The rows are grouped in 4 ways, from coarse to fine. Each group lies inside one group of the grouping before and may be the whole of it. The rows also spread widely along 16 directions, which tell nothing about the answers.
Some rows, each with its group in each grouping after it:
[  0 -20  11  -6   0  26  -6  -2   2  11 -11  11  12  27   6  12  -8   8
   9  -1 -17  11   0 -16  11  20  16  10 -14  -8 -13  -1   8   9  11 -13
  16  -5   0 -18 -16  10   5]
J680 gogam rapu J720
[ 10  -3  -7   6   1  12   9   5  -5   8 -23   9   5   8   5   4  -8   7
 -12   8  -8  13   7   2   0  10  21  17   6   4  -1   0   3 -12  -1  -2
  28   0  -2  -3   1  -7   5]
J680 lomi zumo J38
[ -4   0  18  -2  -4   1  10   5   8   0   7   7 -10   3   0   2  -7  -7
   2   5  -3   5  -5  -4  17   4  17  12 -10   0  -3   1   0  10  -5 -11
  -3   6   9   4   1   9   7]
J680 gogam Zime J68
[ -1  -4   2 -11  17  -6  -2  -3  -1  -7 -18 -10   2  14  -1   5   6  15
  -5  17   5 -13  -7   8  -3   7  12   6  -8 -14  -6   9 -15   1 -14  -3
 -10  14   9 -17   3   2 -12]
J654 Pav gub J281
[ -7  -6  26 -13  -1  -3   8  10  -4   9  10  -2 -23  -4  17   4 -16  -9
  12  15  16  10   5  25  17 -16  20   3   0 -23  10   4 -18  11  -6  -8
 -21   5  -7  11  -2   3   4]
J680 gogam lepe J232
[ 11  -3  -3  16 -11 -13   9  -4  -4  12   3   8   9  -1   8 -10   1 -13
  -8   6  -3  14   8   1   0  -5  10  11  10  17   9 -11   0   2   0   6
  24  -2 -13   0   6 -15   4]
J680 gogam Zime J39
[ -6   4  16  12  -7  36  18  13   9  -7  -8  12  16  19 -14  34 -45  22
  -8  -6  -6  15 -12   1 -11  37   9   4  23  -7   3  18   1  -7   7   3
   4  10  10   8   2   5 -26]
J654 tev Nute J122
[ -3   0  14  -4   7   4  11   6 -10  12  11   9   1  15   1   4  -9  13
  -1  17   3 -11  -3   4   6  -7  11   1   2 -45  -1   7  -5   1  -1   1
   6  10  -7  19  -7  10  -8]
J654 Pav gub J758
[  7   4  24  -3 -19 -10   9  -3   1  14 -15  -2   1  24  12   1 -16  11
 -15  10  -2  15 -11  -7  -5   4  19  17 -11   3  11   0  12   7 -17   3
  26  13  -3  -9  -2   3   3]
J680 Moru vuko J950
[ -4  15  -6   5  -3  -6   4   5  13  -5   8  15   5  -2 -14  10  -9  -2
  -6  -9  -6   5   2  -8  -5   8  -6   4  26  11   4   0  16  11   0  -2
  12   6  -1  15 -11   1   1]
J654 tev zifu J465
[ 17   2  13  -6 -10  -9 -10   2  -1  18 -18  -7  -1  -3   6  10   3   7
   0  -1  18  10   8  17 -21   2  14  -7  -3   7   5  -4   7  -9  -9   9
  -3  11  -1   8  -7  -9   6]
J680 gogam rapu J727
[ -3   1  -1 -10  14   2  -9  -6   3  -1   7  -2  -2   5 -12   3  13   7
   6   1   7 -13   3  -3   2   3 -13  -6  -4 -12 -10   7   0   5   4   6
  -5   1   6  -1 -14   6  -1]
J680 Moru vuko J119
[ -9  12   6  -8  -9  -2   5  -2  18   1   3   1   2  -6  -6   3  -6   0
  20 -11  15 -21 -14 -17  -7   1   8  -3  -9 -14  -3   4  21   9  -7 -18
 -18  -6  -2  15   3  28  -8]
J654 Pav gub J758
[  5  31 -14  -4 -13 -10  17  12 -11 -24  18   7 -29  -5 -10 -13  53 -10
  -9   5 -15 -13  13  10   0 -11 -34  -9 -10  15  21   7  -3  -8  -6  15
 -15   8  16   9  12 -12  26]
J680 gogam rapu J727
[  8 -10  19   4   1 -22  -1  -4 -16   7   4   4  15  13  11  -8  12  -2
  -3  20  -8  12   2  12  -7  -6   2  10  -5  10   3  -6 -14   2 -13  -5
  11  13 -11   9  -9 -13   4]
J680 Moru vuko J950
[  5   4   4   6 -17 -15   2  -2  -4  14   0 -12   1  -2   5  -8   5  -1
  -1  -3   2   8  -6   5 -16 -12  -3   0  -4  10  15 -10   1  -5  -8   8
  -4   1  -9   3   8  -9   2]
J680 gogam lepe J232
[  9   5  11   5   6 -19  -2  -3  16  13  -3  -5   1 -12 -11   2  -5  -1
  -3   4  28   0  -4  -1  -3   5  19   6   1   6 -11   4   8  -2 -14   7
   9  11  10  15   0   6  -3]
J680 gogam Zime J68
[ -4  -9  -5  -2  18   7  -3 -11  -3 -16  -2  -5  12  -2   4  -2  -1  -2
  15   3  13 -10  -1   5 -13   3  -8   6  11  -5  -3  16  -8  -2   0 -13
   0 -14 -11   4   3   1 -19]
J680 lomi zumo J38
[ -1  10 -17 -17  22   9  -5   8 -11 -26 -25  -7 -14   4 -12  16   4  21
 -17   1  -9 -13   3  25 -21   8  -7   3  22  -7   2  12  -9 -17  -9  -4
 -14  19  14   0  -4 -14  -3]
J654 tev zifu J465
[ -2   1  -5   3  -2  19  11   5  -6  -4 -10   8  12   7  -4   6   0   9
   8  -5  -9  -8  -1  -3 -14  10  -1   7   1  -9   2  10   9 -12   1 -15
   0  -5  -6  15   2   4  -5]
J680 gogam Zime J39
[  4  -8  -6 -11 -12   7 -23 -14  -2   6 -12  -7  13  11  15  -3   5  -4
  16 -24  -9  11   7 -12 -19  -3  -8  -7  -3  15   3 -14  22   7  11 -11
   1 -23 -22 -15 -14   1  11]
J654 tev zifu J465
[-13   8  16  -4 -17   8   8   0  -4 -18  14  -5   0  19   5   5 -10   3
   2  -9 -12   6 -13   1 -14   0 -23  -5   5   0  21   8  -1  11   1  -2
 -15  -1  -6  -3   3   3 -10]
J654 tev Nute J122
[-11 -20  11 -10  34  -1 -18 -10   7  12  40  -3 -12  -8  -8  -2   0 -13
  19  10  24 -13   6   4  33 -12   2  -8   3 -36 -27  -1 -21  17  17   8
 -13  -4   5   3 -19   9  -5]
J680 gogam lepe J232
[  6   2   0   0  -8   6   7   3 -18 -11  10  12  -2  12   7  -4  14  -6
  -6   6 -24   1   7   9  -1  -3  -4  -2   3   3   7 -10 -10  -4   8  -2
  -4   4   1  -2   5 -13   8]
J654 Pav gub J281
[ 12  15  -3  -7 -11 -12  14  -8  -2 -19 -12  18  -2  10   8  -3   7  -8
 -13  10  -3 -15   5   0 -15   9   5  15  12  12  11   5  15   7 -11  -6
  29  11  -3  -2   2  -6   0]
J680 Moru vuko J119
[  1  -9   6 -15  15  10 -18 -21 -14 -33  15   4   0  20   7   4 -11  -6
 -11  -6 -20 -13  -8   4 -19   6 -10   4  30  -2  -9  -7   1   7  14 -10
  13   5   1  -6 -13 -11 -10]
J654 tev zifu J465
[ -8  -3 -20   1   9  17   4   7   7  -9  11   1 -24 -15 -15  11  -6  -7
  -6  -5  -8   2  10  11  25   4   5  -1  18   0  -3 -10 -20   2  17   7
 -23   0  21 -20   7 -14   0]
J680 gogam rapu J720
[  7  10  13  -2  -8 -10   3  -6  -7 -17  10  -3  -9   8   1  -5  -4  -5
 -21  -1 -12  -3 -15   6 -15  -2   0   4   8  14   3 -11   1  -5  -6   4
   2  17  12   3   8  -9   1]
J654 tev Nute J122
[ 14  -7  -2  -6  13  -3  -3  -4  18  -6 -43   9  18 -11  -5  13  14  -2
  23   8  29 -17  12   7 -14  35  32   6 -13  20 -21  14  -1  -8 -16 -22
 -13   4  10  -1   4   5 -10]
J680 Moru vuko J119
[  3   2   8   6  17   6   0 -10  -7 -17  20 -12   1   4  -2  -9  13  -7
   9   5  22   1   5  12  -2   1 -26 -14   0   3   2  27 -20 -10   5  25
  -6 -14   4   4  14  -1 -11]
J654 tev Nute J122
[ -5   2   4   4  20 -12   9  -3  18 -22   2  18  13   9 -15   7  10  -6
  -1  24   6  -2   5  -6  15  28  -4  18   6  18  -9  26 -11  22 -12  -5
  18  14  13  -6  -7   5 -11]
J680 Moru vuko J119
[ -4  10 -15   0   4 -11  -3  -3   4   7 -18 -20   4   3  -1  -5  10  12
   1  -4  15  17   7  -7  -8 -10 -26   9   2   7  21  26  15   7 -13   6
  20 -14 -19  -4  -7   5   5]
J680 gogam Zime J68
[  9  10  17   0  10 -28 -14 -22  12 -22  34  -4  -5   0  -7 -11  18 -21
 -11   9  20  -4  -5  -3  -4   5 -21  -3   7  30  -9   5  -3  15  -3  26
  17  10  22  -4  -2  -6  -6]
J680 lomi zumo J38
[  7  12  15  -4 -11   7   7   6  -4   1  -9  -5  -6   7   3  11   4  10
   6   4  22   9  14  20 -13   8  -8 -13  -5  -1  19  23  -6  -8  -5  21
 -12   1   1   2   4  -4  -5]
J680 Moru vuko J950

New rows, each followed by its group in each grouping:
[ -1   9  14  -4 -22  30  25  16  -8  -1   2  21  -8  20  11  10  -7   2
   9   6 -11   5  10   3  11   8  11  -6  -8 -21  15  10   0   1  11  -2
  -8  -5  -1   2   7   9   5]
J654 Pav gub J281
[ -2 -12  -1  18  11   0  -1   1  -7  16  19 -15   3 -11  -3  -6  -1  -2
   4   6  11  20   6  17  10 -13  -8  -7   6   1   1  -3 -31  -8   9  23
 -11 -12  -3  -1   8 -16  -8]
J680 lomi zumo J38
[ -6  -7 -14   2  -5   5   1 -10  11   9  -2   0  12 -13   3  -5  -5 -11
  29 -14  11 -12   1 -12  -7  -3   6   3   3  -6  -1  -4  12   5   7 -18
  -7 -25 -22   2   5  10 -10]
J680 gogam lepe J232
[ -8   9  13 -11 -10 -30   5 -12   2   5  18 -18 -17   3  10 -14  -6  -3
  -4   7  18 -14 -17   2  -8 -28  -5   4   2 -21  19  -1   2  19 -15   9
   0   6 -13  -1   4   5 -10]
J680 gogam lepe J232
[  1   3   6  -8   3   0  -1   2 -17  -5  14  -8 -22   2   6  -7   3  -4
 -11   4  -7   9   2  15   9 -18  -3  -3   2  -4   7  -6 -12  -5   1   7
 -10   3   6   2   4  -8  15]
J654 Pav gub J758
[  6  -5  -3   9  19  -4  -8 -15   3  -8 -11 -20  14 -18  -8  -6  -8  -1
   4  -7  18 -10 -18   3 -20   5  14   6   3  16 -18   1  -3 -26 -13 -11
 -10  -6   8  14  23   4 -15]
J654 Pav gub J758
[  7  -5  15   6   0  -4   2  -7 -12  -4  13   0  13  20   4  -4   6   1
  -6  11  -3   1  -3   8 -10   3  -7  -5   1  -1   3   1 -16  -2   2  16
   6   7  -1  -3   3 -11 -11]
J654 tev Nute J122
[ -1  -1  -6 -17  -3   1  -2   0  17   6  -4  16  -6   1   0   7   6 -11
  15  -3   5 -15  15 -10  14   7  20  -6  -4 -11 -10 -10  13  22   9 -11
  -9  -1  -1 -13 -15  13   7]
J654 tev Nute J122
[  8  18  26   2 -19  -9   8   2   6  -8  10   4  -9   2  -6  -3   7  -7
  -7  -4  -3   1 -15  -6  -9   7   2   4 -17  23   0  -1  15  -6 -13  -2
  -2  15  21  20   8   7  13]
J680 gogam Zime J68
[  0   2   7  -4  -2   4   7  -9  -4 -35  29   2 -23  -8   1  -7  13 -27
   5   1  -3 -19  -3  14   5   1  -5  -6   0  12   0  -5 -22   0   6   2
 -30   0  22  -8  24 -10  -5]
J680 gogam rapu J720
[ -1  -5  -4  19 -17  -6  12 -10  -9  15   9 -12  15  -7   9 -23  -2  -5
  10  -7  -6  -3 -17  -7 -15 -21   3   4  -9   2   8 -20  -2 -13  -1  -5
  -6 -21 -20   5  25  -4  -9]
J680 lomi zumo J38
[ 12  21  12  10 -14   6  19   0 -18  -8  19   3  -1  32   0 -14  19   7
 -19   8 -10   3  -3  -4  -8  -1 -29  -7 -10  -1  18  18   3 -14   2  38
  27   1   6   5  12  -3   5]
J654 tev Nute J122
[  2 -16  13  22  -1  28  17   9 -20  19   2  12  27  20   2   6 -20  16
   1   9 -19  13  -7   3   1   8  18   5  -1 -22  -4  -2 -15 -21  11  -2
   9  -4  -9  16   9  -2 -12]
J654 Pav gub J758
[  1   0  -2  10 -16  19  12  10   2   6  -6  16  10   4  -4  12  -6   3
   5  -8 -16  11   5  -3  -3  16   7   5   4   6   5  -4   6  -4   7  -8
   2  -2  -1   4   1  -3   2]
J680 gogam rapu J720
[ -8  -4   8   0   2  15   1  21  -8  20  -3  -3  -7 -11  -3   6  -7   7
  14 -10  -9  22   3   8  10 -12   8   5 -11  -7  -3  -2   3 -14  -2 -24
 -23  -5  -4  33  -8   9  24]
J680 gogam Zime J68
[  3  -4   6  -6  16 -13  -3 -11  -5   7 -10 -18  -5   2   6 -13  -6   9
  -7  11  13  -8 -16   0  -6 -12  16  17  -8 -13  -8   3   1  -9 -18  -5
  15   2  -1   4   4   7  -2]
J680 lomi zumo J38
[ -5   1  -5  11  -5   3  13 -13   8 -14  10  -4   5  -6  -7  -8  -2  -9
   8  -8   1 -21 -17 -10  -8   4  -1   5   0   4  -1  -1  -2  -3   2  -6
 -11 -10   4  -4  25   2 -21]
J680 gogam Zime J68
[-12  -7  19  -5   0  16   7  19 -28  11   1  -9  -8  15  22  -2 -11  10
  12   5 -14  36   6  22   8 -25  -7   3  -7 -19  23  13 -15  -6  -4 -12
 -14 -14 -26  21  -7   3  19]
J654 tev zifu J465
[  2  10  -4  18 -18  -6  13   6   6  22  24  -5  -5  -2  -9 -14  20  -9
   4  -3   3  14   9  -8  22 -11 -12 -20 -20  10  10  -9  -9   1  11  36
 -13 -13   4 -11  13  -2  12]
J654 tev Nute J122
[-15  -6  -4   4  12  11   1   5   5  18   1  -7   7   6 -14   4  -6  17
   9  -1  -2  12   0  -9  16  -1  -8   5  -6 -16  -4   9  -4   2   2   0
  -4  -9  -4  -1 -12  11   1]
J680 Moru vuko J950
[ -2 -17  15  12 -15   1   9   2  -6  38  -2  -3  21  14  10 -12  12   4
  26   7  -5  17   2  -9  13  -8   9  -1 -42  -6   3  -7 -11   0  -1  -2
 -12 -18 -19  -6   3   8   7]
J680 Moru vuko J950
[ -9  -6   2  -8   7   0 -11  -1  -1  21   4 -28 -27 -11  -2  -1 -31   9
 -13 -13   0  13 -17   4  10 -25  15  10   8 -16  -5 -21   3  -6  -1   0
  -8   2   4   0  -4   0  11]
J680 gogam lepe J232
[ -3  -1  -4  -6  -1  18   2   1   8  -4 -10   7   5   5   2  14  -6   0
  19  -5   9  -2  13   2  -2  14   4  -7   7  -8   4  11   0   7   9  -3
 -11 -13  -7  -8  -3   5 -10]
J654 tev zifu J465
[  8   4   1  -2  -2  -1 -10  -7  15  15  -2  -3   1   4  -8   4   0   3
  -3  -7  11   3   0 -17   6   8  11  -6  -8   3 -12  -7  17   5   5  14
  10  -1  11 -11  -6  11   6]
J654 Pav gub J758
[-10  -9   9 -11   6   8  -6  15 -17   6 -16 -15   3  19   5   6  10  22
   8   3 -15  22   2  16  -3  -8 -13  -2 -17  -8  10   9 -16  -5  -9 -12
 -26   3  -9   0 -14   1  12]
J654 tev Nute J122
[ -7 -15   0  -9  16  13 -13  -8   4  -5  15  -2  -9  -9  -3   4  -6 -10
  13  -9   0  -6   0  -2  13  -1   6   0   5  -8 -17  -9  -3   6  14 -13
 -14  -9   5  -2  -8   4   2]
J680 gogam rapu J727
[  5   5 -15  13   7  31  13   9   8 -12 -15  -4 -13 -26  -9   4   1 -13
  18 -10  20  14  18  11  14  16   7   0  -3  25  -2  25  -8 -27   5   1
 -19 -27  17   5  30   1   7]
J680 gogam Zime J68
[-12  -3  14   3 -14  12  11   7  -2  12   2 -17  -9   4   5   7 -32  10
  -2  -7  -1  21 -13   8   1  -9   7   5   3 -11  18  -1  -7   0   0   3
 -15  -4  -5  -4  10  -1  -8]
J680 gogam Zime J39
[  0 -25  -1  15  36  20  -6   0  -3   1  10  -1  14  -8 -32   5  11   7
   8   6  -7 -19  -9   8  14  21  13  -4 -16  -4 -47 -12 -40 -31  11   0
 -37   7  36   3  10  -7 -14]
J680 Moru vuko J119
[  1  -3  -3   5  15  28   1  12 -12 -14   3  23  10   3 -15  13  -4   5
  -4  -4 -30   1   0   2   0  17   4   7  15   0 -19  -3   0 -20  11 -24
   0   8  14  29  -7  -1   8]
J654 Pav gub J758
[  6   8 -18  -1   7  -7   5  -3  10 -25 -14  17  11   4  -4   7  26 -10
   2  14   8  -9  21   4  -3  23  -5   1  13  20   6  19  -8  14  -3   2
   6   5   4 -19   2  -8 -10]
J654 Pav gub J758
[ -4  -9  12   7   9   0  16  -2   7   1  15  15   1  -2  -9   4 -19  -6
   0  16   1 -17  -8   3  17  10  31  13   6 -17 -17  -9 -19   4   0  -7
  -5  13  12   4   8   0 -18]
J680 Moru vuko J950
[  1   0   7  -7   3  17   4   2 -15  -8   0  -4 -11   5   1   7 -13  10
  -6  -3  -4  -8  -6  15 -14  -2   2   4  11 -19   3   4  -2 -15   3  -4
  -6   6   3  12   4  -5  -6]
J680 gogam Zime J68
[  2  -2  -5   3  14  -4   4  -3 -11  -9   9  10   0  12 -10  -8   7   2
 -24  12 -30 -12 -12  -6   9   0   9  16   2  -4 -15 -16  -7  -6  -1  -6
  15  17  15  -2   2  -6   6]
J654 Pav gub J758
[ 13  10  10  -7  -9  -4   7  -6  -4  -7   0  -4 -20  -4   7  -4  -1  -9
  -7   1  16 -10   0  12  -9  -4  12   1   1   1   7   2   4  -7  -5   9
   0   4   8   3  15  -5   1]
J680 gogam Zime J68
[ 11   2   7   4  -6  -4   0  -6  -6 -15  10  16   7   9  -1  -1  14 -13
  -7   4 -14   2   5   3  -8  12  -7   3   7  27  -1  -7  -2   2   4   1
  11   9   7   1  -2 -15   4]
J680 Moru vuko J119
[  6  18  -3 -11  -9   7  12  10   5   3 -13   8 -20  -6  -1   8  -8   2
  -3  -5  13  -5   9   3  -3   1  15   5   8 -12   8   9  24  -5  -4  -2
   8   3   2  17  -2   7  11]
J680 gogam Zime J39
[ -8   9  -7  21  -8  24  24  21 -12  10  16   9   9   6  -9   3  12   9
  13   2  -3  20  20   7   7  -2 -34 -11   4 -13  24  27 -11 -10  14  20
  -3 -18 -14  21   4  -3   1]
J680 gogam Zime J39
[  6  -9   8 -11  -7  -3  -8  -7  -9  12  -6   1   5   7  16  -6   7  -3
  14   0   2  -6   2   0 -13  -9   9   3 -10 -11   0  -7  11   0  -1 -15
   4  -4 -18   8  -9   3   7]
J680 gogam lepe J232
[ -9   3   6  -2 -10  -3  -7   0   7  -2   2  -7   1  -1   0   7 -16   1
  -4 -13  -9  21 -11  -2 -12  -1  -8   8  14  19   9  -8   9  11  -2 -12
  -3   1  -4   0 -10  -3   0]
J680 lomi zumo J38
[ -8  -3  21  -8   9   0  -7   8   9  11   5  -1  -3   2   1   5  -2  -2
  23   2  15  17   7   1  16  -1   5  -4 -14  -5  -7  13  -1  10  -5  -8
 -14  -7  -2  17 -16  20  13]
J654 tev zifu J465
[ 15  -7  11   2 -11 -20   3  -7 -23   3  19  16   8  24  24 -21  31 -21
  -6  21 -16  11  18   7   5 -14  -7  -2  -5  11  14 -11 -12  14   5  13
  24   2 -19  -8  -7 -19  16]
J654 tev Nute J122
[  4   2  20  -2   6  -4  -5   4  -6  -4 -11  -5  14  11   0   5   5  11
   4   4   6  10  -4  11 -20   8  -6   0  -6   8   0  17  -1 -11 -16  -7
  -5  10  -1  23  -7   5   2]
J654 tev Nute J122
[  9   0  -4  -1   9  13  -3 -15   8 -15   1   5   7  -9   0  -7  14 -19
  32  -9  26 -22  11  -5  -7  13   3 -12  -8   6 -15  15   5 -11   8  -3
 -12 -27   2   8  14  12  -8]
J654 tev zifu J465
[-20 -14  -2 -15  -1  13   1   3  -5  10 -10  -9  -6  13   9  10 -30  16
  -2  -5 -18   5 -10   0   4 -12  11  17  12 -31   9  -9   2  16   3 -23
  -5  -1 -18 -14 -14   2  -5]
J680 gogam Zime J39
[ -2   2  -9  -2  12  13   3  -3  -2 -12   3   2 -13   1  -2   3 -11  -3
  -8   1   1  11  13   4  14   2  -7  10  21   1   4  13  -2   2   7   5
  16  -8   2  -6  -4  -5   4]
J680 Moru vuko J950
[-13   8  -6   7  -3 -11  17   3   6   0   7 -12 -11 -18  -9  -4  -9  -1
   2   0   8  -5  -8   8   4 -12   2   5   5  -2  11  -2 -14  -1 -11  -1
 -27  -1   1   2  18  -2 -10]
J680 Moru vuko J950
[ 10  -8   8   9 -13  12  14  -9 -22  -6 -10  -3   3  18  16 -11 -12   1
 -16   4 -26   7 -13   5 -11   1  15  18  -4  11   7 -12  -8 -20  -2  -3
  15  -1   0 -13  22 -16  -1]
J680 Moru vuko J950
[  1  -3   0   9   9  41  -8  13  -2   4  13   9   6   6 -22  21  -3  13
   1 -12 -13  18   9   1   5  22 -16 -13   8  -1 -16   3  -3 -18  28  15
  -3  -5  19  10 -15  -5   3]
J680 lomi zumo J38
[  9   6   5   0  -6 -12   6 -10   5  -4 -36 -12  22  14   2   2   0  18
  -4   7  10 -16 -22  -4 -34  16  18  11 -13   6   2   9   5  -9 -27  -8
   0  12   3 -11  19   6 -23]
J654 Pav gub J281
[ -7   5   3  -9 -17   5   6  -1   8   0  -1  -8 -17  -9   5   2 -14  -7
  10 -13   4  -4  -9   0  -3  -6  10   2  -2  -3  10  -7   7   4  -1 -11
 -23  -6  -1  -5  11   6  -1]
J680 gogam lepe J232
[  7   3  -9   1   8   9  -6  -8 -20 -17  -1 -18  -5 -12  -5 -10  -2   2
  -9 -20 -10 -11 -15  12 -30 -10  -6  -1  12   9  -7 -12   3 -38   0  -8
 -15  -4   7  21  17 -10   3]
J654 tev Nute J122
[  3  17   6  -6   6 -20   0  -7   9 -20  32  -1 -25  -7 -13 -14  23 -22
 -10   4   5 -13  -3  -1  16  -5  -9  -8  -6  17  -9  -5  -5   7  -3  17
 -11  11  29  -1   7   1  13]
J654 tev Nute J122
[  3   6   6 -14   7   4  -6   1 -17 -14  11  -5 -18   9   2  -3  22   1
  -2   3  -2  -3   8  14  -4  -9 -25  -6  -1  -8   8  13  -4  -4   2   8
  -5   3   4   6  -7  -6  11]
J680 gogam Zime J68
[-14  -1  12  -5 -14   1   3   7   8  10  -8 -17 -11 -15   4  12 -36   4
   8 -14   6  14 -16  12  -9  -9  17   8   8  -2  12  -9   1   1 -10 -21
 -32   2  -7   9   6   3  -5]
J680 gogam lepe J232
[-11  -8   2   6   9  15   2  -8   0 -23  -2 -12  15   8  -1  -3  -2  -1
  12  -3  -9   7 -16  -7  -1  10 -11   8  -8  15  -1  14 -13  -3  -2 -16
 -14 -16   2 -11  18   8 -13]
J654 Pav gub J758
[ 10 -26  -3  -1  41   6 -14 -24 -13  -9 -15 -19  12   7  -1  -4  -2   9
  -5  15  20 -22  -7  15 -13   9  15  11   8 -15 -25  12 -24 -21  -2   6
  12   1   7 -12  10 -11 -28]
J680 gogam Zime J39
[  1  -4   1 -20   5   4  -2 -10   8  -7  -8   5 -16   1   6   7 -12  -7
   3   2   9 -15   6   3   7   6  22   6   7 -11  -7  -4   3  14   4  -9
  -2   1   4 -18  -5   3  -4]
J680 Moru vuko J119
[  2   6  14 -18  -5   1  -1   0   4  -9  -2   9  -7   3   6  10  -4  -4
   7   1   8 -12   0   5  -7   6  14  -3   1  -9   0   2   8   9  -4 -14
 -12   9   3   7  -4  10  -2]
J654 Pav gub J758
[ -7  -5 -21  -3   7  17   2   5  -3   4 -19   9  14  11  -8   6   2  19
   0  -2 -23 -10  -2 -11  -6   7   2  14   3 -16  -7  -3   9  -4   4 -21
  10  -2  -7  -2 -12   3  -2]
J680 lomi zumo J38
[ 5 -1  6 11  2  0  8 -2  4  5 -9 -2  9  5 -3  2 -5  4 -1  9 11 13  3  2
  3 12  6  8 -2 10  2 13 -8 -5 -7 11 11 -2  2 -6  7 -2 -7]
J680 Moru vuko J950
[ -5 -12  -1  17  -4  -2   4 -11  -6   7  23   1  29   4   1 -18   9 -10
  20  -7 -11  -5  -9 -15  -6  -9 -12  -3  -7   1  -3 -11  -4  -1   9  -9
  -5 -21 -21   9   7   4  -8]
J654 tev Nute J122
[  8  19  -1  12  -9 -15  11  -4   1   0  16 -18 -21 -27  -7 -18   9 -15
  -1  -5  23   2   0  12  -1 -16  -5  -8  -6  22   9  -2  -8 -20  -9  24
 -20  -9  12  11  30  -8   6]
J680 Moru vuko J950
[  3   6  13 -13  -7 -17  -9  -1   3   6  10 -17 -33  -2   7  -9  11 -13
  -7   2   8  19   3   8  17 -17  -1  -2 -15  14   8  -8  -4  11  -6  16
  -9   5  12 -16  -2  -4  25]
J680 gogam lepe J232
[  4  -8  13  -2  -4 -10   3  -3  -9   1  15   0 -10  12   9  -3   3  -8
 -13  15  -6   4   2  14   7  -7   7   2   3  -2   7 -13 -19  11   3  14
   0  13   4 -16   1 -19  -1]
J680 gogam Zime J39
[-12 -16  -8 -11  27   9 -16  -9   4  -6  -6 -10  -1   3 -10  10 -17  10
  -6  -6  -9  -7 -11  -5   3   4   5  17  17 -12 -18  -4   0   8   4 -19
   3   4   5 -12 -15   2  -8]
J680 gogam Zime J68
[ -6  10 -25 -11   6   6  13   3   6 -19 -12  21  -3   3  -3   9   5  -3
   0   6  -7 -20  13  -4   6  10   5  10  20 -13   5  10   8  15   2 -17
   8   1  -4  -9  -3   4  -4]
J654 Pav gub J758
[  1   3  -6   6   3   3   0   0  -5  -4  11   5   5   5  -7  -4  12  -2
  -3   0 -12   6   4  -4   4   0 -12  -2   3   7   0   0  -1  -2   6   3
   5  -3   3   3  -1  -2   8]
J654 Pav gub J758
